The same things were measured in two ways. Each way mixes the same 11 hidden numbers, adds some noise and spreads widely along 6 directions of its own, which tell nothing about the thing.
(in the rows, 128 means zero)
Some things both ways: the first way, then the second way.
[165  77 149  89 123 146  81 149  97  97 119 127 117 133 103 134  89 162
 102 142 131 140 119 158 155]
[ 96  96 120 131 133 147  96 216 103 161 148  88  76 118 160 113 141 125
 116 158 134 135]

[121  82 146  82 113 155 123 140  99  90 125 134 103 120 130 121  98 147
 112 123 143 118  95 139 127]
[133 112 134 122 139 121 106 117 128 128 123 122  84 124 135 140 160 109
 142 131 161 113]

[119 132 131 120 133 134 121 138 129 156 137 125 163 149 111 144 142 118
 124 121 116 154 139 128 140]
[112 161 122 134 147 134 161 148 156 140 145 125 103 118 120 113 142 120
 124 129 131 131]

[142 133 149 125 154 157 103 147 130 115 131 125 145 122 122 162 112 142
 100 170  99 119  93 147 142]
[149 140 136 103 179 147 142 126 124 148 143 124  76 126 133  99 146 125
 114 110 160  84]

[119 132 125 110 121 134 107 140  98  98  91 119 133 124 143 124 107 116
 118 136 119 129 116 128 123]
[150 134 140 148 157  67  63 165 142 171 175 184 118 141  67 141 117 115
  92 198 111 191]

[131 164 140 131 139 121  90 140 151 102 129 140 151 129 121 136 108 103
 132 126 116 125  89 106 161]
[162 111 106 125 114  99 119 118 169 100 124 124 128 137 125 131 126 138
 146 137 136 148]

[121 163 130 154 119 101  79 125 115 115 121 109 156 144 137 148  95 110
 136 124  86 165 148 117 149]
[131 110 102 164 137 104 122 155 158 131 134 150 125 130 114 136 152 111
  94 162  98 178]

[128  95  90  79 102 125 111  98  98 147 108 151 108 146 103 131 142 109
 113 122 142 131 162 128 125]
[138  48 123 103 108 132  96 216 159 147 170 122 160 126 134 156  97 101
 116 184 145 178]

[140 118 101 101 113 138 105 130  71 124  53 101 128 117 108 120 115 128
 121 142 106 154 132 111 121]
[136 132 166 139 124 104  96 159 148 143 141 157 198 139  93 136  85 132
  90 181 117 173]

[153 130 152 148 158 104  85 160 159 125 110 134 115 133 128 127 123 116
 150 140  87  93  85 112 158]
[165  98 117 134 179  66  93 113 156 114 150 166  84 133  85 138 164 100
 167 126 160 126]

[122  98 146  87 124 121  91 112 132  97  98 139 111 143 123 141 136 122
 110 130 143 108 108 109 149]
[125 131 101 126 106 121 107 125  92 122 146  81  91 120 149 127  98 162
 117 137 127 140]

[129 149 136 162 139 142 160 136 154 145 205 136 125 107 127 140 109 182
 122 128 132 146 101 121 128]
[142 106 118 127 116 129 137 133 142  99 109 116  93 115 142 106 154 148
 134 108 156 129]

[134 120 123  96 132 112  78 128 139  78  74 134 124 147 137 140 131  95
 110 138 123 103 108 128 149]
[145 129 114 124 153 116 111 112 133 150 135 124  97 147 125 126 129 126
 127 141 132 124]

[125  88 112 114 113 111 114 113 132 110  97 141  82 132 136 120 151 100
 123 120 139  73 125 141 130]
[135 104 134 127 138 121 121 100 127 133 134 122 115 113 141 146 140 108
 129 116 144 132]

[108 174 129 149 135 133 171 159 149 107 175 142 157 102 160 114 125 124
 110 110 141 129 117 138 104]
[132 166 137 132 134 142 145 113 140 125 106 116  99 127 137 110 152 125
 134 113 133 123]

[126  99 160 118 122 137 111 127 117 109 119 121 113 129 134 143 115 137
 123 144 129 107 111 145 142]
[127  94 144  87 120 176 151 129 143 129 118 102 165 119 171 145 137 104
 104 123 158 110]

[128 152 114 132 129 163 138 145  84  88 114 113 154  96 138 121  83 132
 119 133 120 159 120 145 113]
[149 120 149 128 128 126 111 148 158 144 120 152 158 149 112 126 123 115
 123 151 132 160]

[132 151 161 174 174 158 144 121 128 106 159 156 131  61 137 122 112 133
 143 138 129  97 113 115 109]
[154 107  98 116 126 156  96 151 100 108 143  96  73 112 146 101 119 132
 149  95 148 141]

[137 164 105 131 100 107 129 148 137 138 123 101 159 158 137 131 121 112
 124 131 113 164 144 167 133]
[129 120 145 130 145 115 107 112 150 151 126 135 127 132 124 146 146  92
 152 134 135 146]

[146 103 147 130 126 150 119 115  75 133  96 105 134 106  90 139 111 151
 134 140 120 157 150 116 136]
[117 164 142 151 118 146 118 162 128 148 148 130 155 114 130 116  99 127
  85 155  94 173]

[132 170  98 139  98 135 135 127  97 119  99  86 171 107 109 112 115 124
 122 116 129 190 149 121 121]
[145 102 136 122 124 107  80 127 168 127 118 155 166 143 125 128 155 114
 154 134 140 144]

[123 127 147 157 120 107 104 130 117 124 110 104 138 138 133 122 120 122
 148 113 124 137 142 126 152]
[ 75 147 115 151 103 142 132 124  71 128 124  78  81  96 164 121 148 142
 125  94 123 154]

[151 118 139 133 133  96 102 132 149 140 131 151 121 138 107 134 147 124
 116 126 135 110 142 116 155]
[138 161 124 141 124 111 135 118 134 128 144 114 118 129 137 133 119 127
 119 138 106 152]

[133 121 142 149 164 141 146 138 141 157 141 138 116  91 128  98 151 145
 153 121 127 110 112  99 106]
[149 118 146  86 149 130 142 103 142 129 139 123 124 129 118 142 121 114
 138 115 179 104]

[118 122 128  95 123 142 134 119 131 116 112 126 138 169 125 189 117 120
 106 159 128 123 106 158 159]
[145 154 125 138 153 140 145 130 182 139 115 163 108 139 105  97 161 113
 138 120 134 136]

[119 170 112 134 107 113 128 133 128 152 144 112 162 134 123 128 127 125
 123 115 107 184 150 108 120]
[131 146 134 138 132 114 118 107 126 139 141 119 102 118 133 144 119 121
 113 148 125 139]

[102 117 136 127 136 138 153 135 150  90 141 148 123 145 147 169 126 110
 105 134 144  73  83 165 155]
[130 156 141 148 123 147 167 152 166 157 134 144 129 113 132 101 123 134
  82 140 109 167]

Other things, the second way, with their names:
(422): [113  89 111 131  91 102  87 138  75 112 161  76 113 102 129 147  65 157
 151 128 149 168]
(50): [133 118 128  91  85 173 153  85 118 156 128  72 129 117 170 149  63 146
 101 130 145 140]
(861): [155 124 137 129 164 116  98 132 171 173 153 165 107 134 114 137 148  82
 126 159 124 150]
(202): [145 142 129 131 133 119 141 124 153 126 130 133 127 135 122 128 128 128
 110 143 128 138]
(504): [142 105 156 100 103 161 153 148 144 138 115 104 138 141 152 148 107 105
 134 144 159 137]
(75): [155  59 109 120 146 109  73 140 114 120 135 141  40 124 128 116 180 116
 181  98 187 122]
(430): [153 109 125 130 137 130 133 132 163 134 133 152 133 128 139 125 147 112
  97 141 129 138]
(62): [147 157 134 161 131 103 119 117 133 132 130 142  98 124 105 125 119 125
 126 134 111 176]
(55): [115 115 140 128 130 134 132 133 129 121 131 126 141 104 125 125 136 126
 126 109 153 135]
(238): [120 219 125 137 162 147 176  66  87 159 123  95   4 108 136  89 144 157
 107  81 128 108]
(217): [120 127 124 139 102 144 155 109 183 127 107 110 163 110 156 138 134 115
 113 135 107 163]
(166): [110  83  84 138 125 117  83 202 142 104 138 109 111 112 123 110 157 129
 156 134 136 161]
(172): [134 164 155 120 149 132 121 128 103 147 166 120  84  99 130 101 109 143
 120 108 149 118]
(267): [110 152 148 116 106 179 146 124 128 148 101  95 130 124 161 124 130 121
 119 121 132 137]
(108): [131 197 158 131 134 110 128  86 135 138 136 132 111 137 139 133 152 109
 149 123 129 120]
(567): [123 136 134 121 129 136 127 119 126 134 112 106 125 133 150 126 155 119
 131 114 129 134]
(825): [102 167 160 114 135 172 174 186 198 191 121 137 170 137 117 102 126 122
  84 173 123 148]
(808): [152  93 148 105 148  98  91 146 178 156 147 170 158 136 105 133 149 107
 135 146 153 147]
(715): [120 155 126 168 123  96  78 184 128 168 182 144 139 111  81 125  57 143
  83 192  79 226]
(613): [113 105 108 134 113 105 112 130 119 112 115 101 112 122 120 123 131 163
 133 124 145 148]
(763): [106 144 155 141  99 118 118 113  86 140 155  97 139  92 134 144  66 155
  96 135 124 164]
(376): [119 128 136 148 121 126 114 142 110 144 145 101  84  95 144 121 105 141
 112 138 124 152]
(349): [174  90 157  86 136 128 100 133 133 136 163 120 169 134 137 172  86  90
 107 160 144 139]
(651): [105 154 154 121 146 190 173 111 127 133 101 113  85 110 155 105 167 109
 139  86 172  76]
(865): [162 143 127 109 135 149 115 154 156 100 111 135 120 142 134  96 165 120
 139 118 147 118]
(122): [174  73 136 101  98  98 120  51 121 119 160 103 149 124 162 197  60 121
 121 146 157 125]
(473): [ 98 154 155 144 109 161 156 165 137 153 126 110 144  94 138 114 107 141
  67 148 110 169]
(920): [133 100 131  90 138 138 134  97 162 140 128 115 158 136 125 173 125  88
 128 144 156 126]
(337): [107 128 139 143 153 158 110 173 167 154 127 130 129  84 131 100 148 114
  93 146 117 146]
(138): [133  59 121 113 106 115 101 153 125 133 146 108  81 120 148 134 126 131
 176 124 181 137]
(599): [130 131 112 137 127 117 103 143 117  96 152 108  86 103 127 125 129 125
 157 116 145 139]
(287): [142 157 127 145 139 166 160 160 155 162 140 131 134 118 134 103  96 131
  43 166  86 164]
(947): [149 128 144 120  62 170 122 114 114 121 100  91 141 130 188 102  88 159
 152 101 141 143]
(688): [138 132 143 117 114 145 173  83 145 119 114 102 153 128 151 153 110 115
 117 124 137 126]
(833): [131 147 127 121 154 109 140 131 144 125 149 124 117 122  96 125 126 125
 135 123 143 136]
(316): [136 113 131 141 136 131 146 144 176 127 114 154 149 129 112 129 149 105
 112 140 129 158]
(871): [124 109 110 155 105 116 135 137 155 103 111 108 137 112 141 125 130 141
 121 133 113 163]
(602): [139 112 122 122 141 117 147 126 171 135 138 136 128 136 120 141 141 106
 135 136 143 137]
(561): [ 85  92 126 157 149 147 148 191 169 150 125 140 164 108 121 109 149 120
  81 154 120 144]
(539): [136 149 139 138 171 147 138 110 157 157 109 163  80 130 122 108 191  96
 121 115 140 119]
(410): [ 80 136  88 139 106 136 114 155  89 117 128  67  51  93 160 113 166 152
 122 112 129 148]
(810): [124 141 108 138 118 102 112 125 130 105 147 118 113 108 128 134 136 141
 106 141 125 144]
(853): [122 157 128 130 119 142 137 128 138  70 118 103 156 114 133 121 135 122
 145 105 139 121]
(102): [141 135 126 117 110 156 141 125 165 112 112 108 169 119 143 134 119 118
 104 135 117 158]
(145): [123  72 142 107 115 152 140 146 138 161 132  99 136  99 168 139 118 131
  72 143 141 146]
(924): [143 139 142 110 124 113 114  92 154 126 117 155 161 139 126 134 165 120
 121 119 142 139]
(3): [103 125 129 141 131 136 110 153  81 163 163  85  74  98 160 114 106 138
 124 123 125 142]
(406): [149 119 138 123 142 137 115 135 151 146 152 136 116 123 135 141 115  99
 113 160 139 125]
(823): [171 130 140 118 133 122 112  82 136 124 130 137 137 151 115 157 113  80
 177 111 140 154]
(225): [145 101 104 133 153 105  87 143 152 139 147 140  82 137 118 131 156  99
 157 146 139 141]
(191): [169 115 155 104 174  81  97  81 168 154 139 179 138 142  97 144 164  98
 137 126 154 131]
(753): [136 132 132 119 135 112 108 139 135 131 149 122 121 123 127 135 134 120
 120 142 134 142]
(213): [110  92 143 128 150 151 113 188 143 169 142 128 104 107 159 116 170  99
 109 146 139 127]
(73): [104 183 143 130 142 161 140 100  68 163 150  83  64 111 160 119 101 133
 108 118 130 101]
(109): [108 163 145 153 129 161 132 174 128 162 155 115 114  91 134 102  82 138
  73 163 107 153]
(453): [118 213 155 140 159 124 147  37 135 146 117 117 111 119 119 137 132 110
 137 109 117 118]
(663): [125  90 129 135 131  88  85  93 129 150 154 127 115 103 134 163 128 113
 129 138 136 154]
(722): [103 135 123 134 101 160 107 143  70 133 139  72  79 100 160 120 100 137
 140 109 136 152]
(760): [134 115 141 161 122 132 146 161 183 140 137 145 157  92 132 132 107 122
  49 184  98 173]
(415): [124  94 127 101 114 135 109 152 142 132 133 106 143 122 154 133 133 132
 112 146 150 128]
(45): [149 104 119 115 117 129 105 149 154 111 119 110 105 132 150 122 148 120
 162 132 152 129]
(656): [141 141 125 128 131 119 122 164 135 109 147 147 152 144 110 133 137 115
  99 151 126 151]
(232): [105 142 124 151 155  93 111 147 145 167 137 146 110 141 102 128 163 119
 114 160 111 158]
(468): [126 158 166 111 100 134 111 109 130 126 122 106 185 125 143 132 102 133
 139 121 132 146]
(931): [101 165 117 158 129 167 147 135 119 141 107 100 102 112 146  81 129 151
 112 106 106 140]
(10): [146 102 110 121 150 117 122 142 187 113 137 175 154 121 104 133 181  95
 109 130 138 152]
(742): [127 115 133 118 115 116 111 135 139 113 134 120 140 115 124 139 134 124
 142 123 150 152]
(286): [125  93 122 141 114  81  69 149 113 131 163 119 104 115 130 142 121 128
 156 141 139 165]
(379): [122 125 132 142 118 131 131 126 142 130 125 121 133 112 140 128 133 122
 124 125 125 155]
(66): [116 119 118 110 121 154 125 125 116 153 119  84  84 121 148 117 127 135
 149 107 147 142]
(821): [ 97 140 125 141 124 155 161 145  88 138 138  70  69  92 146 104  94 159
 113 108 139 134]
(695): [119 112 135 115 160 128 114 134 155 163 136 134 151 136 122 143 150  92
 120 148 132 134]
(777): [128 111 110 132 107 101 105 144 145 135 139 112 149 120 117 139 103 152
  91 164 108 190]
(575): [144 159 115 142 116 177 164 102 148 100  85 106  88 112 166  79 148 143
 145  79 131 116]
(386): [141  91 139 110 112 142 124 127 143 126 135 108 153 115 134 150  93 110
 140 126 151 156]
(514): [131 108 109 127 159 147 126 214 172 128 158 116 136 111 111 119 120  97
 106 164 116 157]
(61): [130 158 135 136  99 134 136  98 120 133 135  96 145 116 144 146  79 136
  98 142 102 169]
(789): [154 138 124 103 133 126 124 113 141 133 139 128 121 137 116 121 126 122
 155 103 147 149]
(211): [147  91 138  90 118 135 142  97 140 134 131 108 140 135 141 168 105 110
 129 136 167 124]
(390): [ 80 136 140 132 141 172 148 198 171 156  98 121 120 112 123  86 166 132
 107 146 144 130]
(320): [136 129 133 103 174 130  82 139 124 153 144 121  96 127 114 112 151 106
 153 111 150 125]
(179): [146 105 145  90 157 154 110 143 150 121 122 128 148 132 141 127 169  91
 133 118 160 100]
(940): [117 135 128 169 150 116 116 177 148 152 134 158  92 130 107 118 168  96
 127 151 113 170]
(646): [136 129 140 136 117 134 105 149 107 145 144 106  72 106 144 128 116 117
 132 133 130 165]
(537): [154 128 134 123 122 130 131 128 165 130 124 140 124 137 129 129 128 120
 128 144 142 139]

Some of these things the first way, each followed by its name:
[143  96  99  93 107 106  74 116  82 119  64 136 113 161 103 143 112  94
 124 132 115 127 154 132 160]
(940)
[132 129  77  95 115 102 123 128 123 138 118 166 115 157 125 135 129 102
 108 127 137 118 141 130 135]
(504)
[136 149 148 120 146 125  90 142 146 134 140 153 144 136 141 141 130  86
 128 153  93 101 123 147 126]
(514)
[100 140 138 104 116 103 136 144 142 141 110 138 141 150 145 144 165  84
 108 134 118 101 128 120 123]
(853)
[107 160 131 140 120 123 153 146 158 115 159 123 148 113 154 109 143 130
 112 106 146 135 117 125 110]
(415)
[118 132 159 160 142 168 143 159 105 120 132  86 152 101 138 126  99 149
 148 130  99 148  99 145 124]
(55)
[139  88 133 107 123 151 130 111 109 163 148 119 106 131 104 133 117 184
 135 132 132 164 137 126 124]
(211)
[152 137 103 147 120  79  86 108 155 147 113 141 105 137 104 120 143 109
 146 114 118 123 138  88 155]
(871)
[137 150 139 163 144 118 147 135 149 165 175 129 136 115 120 130 133 171
 129 124 120 160 139  99 122]
(202)
[116 119 130 110 110 182 125 110  67 106 133 112 151  94 111 118  95 136
 123 115 136 172 142 139 110]
(61)
[118 169  71 132 120 115 138 101 143 132 127 141 140 124 142  94 156  89
 133 104 156 131 156 128 103]
(66)
[132  98 139 119 149 151 139 144 122 105 117 136 105  95 130  80 121 145
 154 104 152 112  89 111 118]
(390)
[154  97 155 117 126 153 110 128 100 146 143 125 123 106  91 119 115 168
 122 137 139 144 133 127 134]
(753)
[159 116 140 138 141 148 102 125  93 126 128 125 137  86  86  98 101 151
 154 107 124 175 145  95 129]
(225)
[128 143 143 137 121 137 116 116 142 127 159 115 131 120 136 115 116 153
 134 127 142 147 118 131 127]
(777)
[100 160 120 152 146 131 146 100 148 104 134 137 135  99 150 103 136 104
 163  94 145 124 113  91 111]
(50)
[143 139 113 146 105 150 166 100 126 184 168 103 127  96  96 114 143 169
 139 126 134 180 155 125  95]
(337)
[132 128 111 122 106 134 125 126 106 137 115  95 148 124 129 105 140 133
 120 118 129 172 172 149 101]
(695)
[127 110 180 131 166 172 111 138 140  86 156 140 126 114 139 146  98 153
 125 148 137  92  67 152 154]
(238)
[117 101 103  77 107 154 121 103  73 123 102 135 127 113  93 133 125 115
 112 114 124 157 148 105 111]
(406)
[135 143 156 141 128 119 144 159 164 142 134 103 149 138 141 117 142 129
 145 129 120 136 116 143 128]
(453)
[ 86 104 161 134 119 139 162 105 133 132 161 129 112 124 157 143 149 139
 120 126 153  95 129 146 113]
(10)
[100 175 131 155 150 126 125 166 145  94 137 130 175 122 162 112 122  79
 139  96 105 126 108 132 129]
(602)
[138 146 112 129 119 133 105 137 120 115  83 108 148 126 112 121 126 100
 127 135 124 126 109 135 150]
(808)
[135 115 143 152 105 157 144 129 117 141 160  78 133 106 112 104 111 176
 151 107 126 183 130 145 119]
(663)
[148  86 148  98 117 165  99 113  89 133 130 119 126 116  91 118 110 157
 130 130 141 156 139 135 132]
(166)
[132 167 129 137 129 141 156 126 118 145 171 148 152  91 113 136 124 154
  93 141 146 151 146 108 108]
(865)
[143 139 120 132 102 141 113 144 105 125 137  98 158 135 104 146  99 140
 106 135 107 176 138 160 146]
(213)
[115 128 118 161 136 118 127 114 134 113 134 156  94  77 125  96 134 104
 158  85 118  96 110  74 114]
(760)
[120 126  98  88  93 112 105  88 113 176 100 109 130 163 120 123 152 112
 140 124 123 174 176 115 111]
(920)
[112 138 153 130 117  91  91 119 144 138 107 128 132 141 118 132 147 103
 141 114 119 121 119  68 154]
(810)
[130 135 140 146 156 164 140 153 121 124 121 128 147  90 111 128 135 122
 124 138 115 104  92 125 128]
(172)
[124 105 117 133 130 138 171 123 107 170 132 120 120 115 106 130 142 161
 137 115 125 160 149 103 110]
(651)
[134 130 152 152 143 138 148 137 125 172 168 134 136  97 106 113 137 154
 148 115 120 151 139  94 113]
(599)
[116 110 122 124 125 112 127 124 142 117 109 149  97 132 143 122 144 100
 133 123 142  69 102 127 138]
(473)
[136 110 147 124 160 135  96 149 151 111 115 137 114 149 136 152 115 119
 138 150  99  86  73 147 161]
(821)
[136 143 128 117 101 170 153 148  93 129 128  91 172 110 109 119 113 147
 104 140 146 172 131 167 118]
(468)
[141  70 136 105 109 162 128 110  88 128 125 116 107 124  94 138 110 162
 123 131 144 144 133 153 138]
(379)
[142 107 118 135 116 131 155 125 149 144 141 119  99 119 133 112 158 158
 107 141 163  99 125 165 115]
(191)
[119 151 104 129 119 143 114 113  75 121  92 119 158 106 115 112 110  95
 143 113 115 162 156 112 115]
(722)
[158 143 116 160 113 107  91 104 157 161 147 110 109 146 106 144 117 152
 139 147 114 142 121 131 161]
(145)
[118 186 114 162 142 115 116 105 139 126 135 135 155 120 135 164 125 103
 122 141  94 141 143 106 126]
(287)
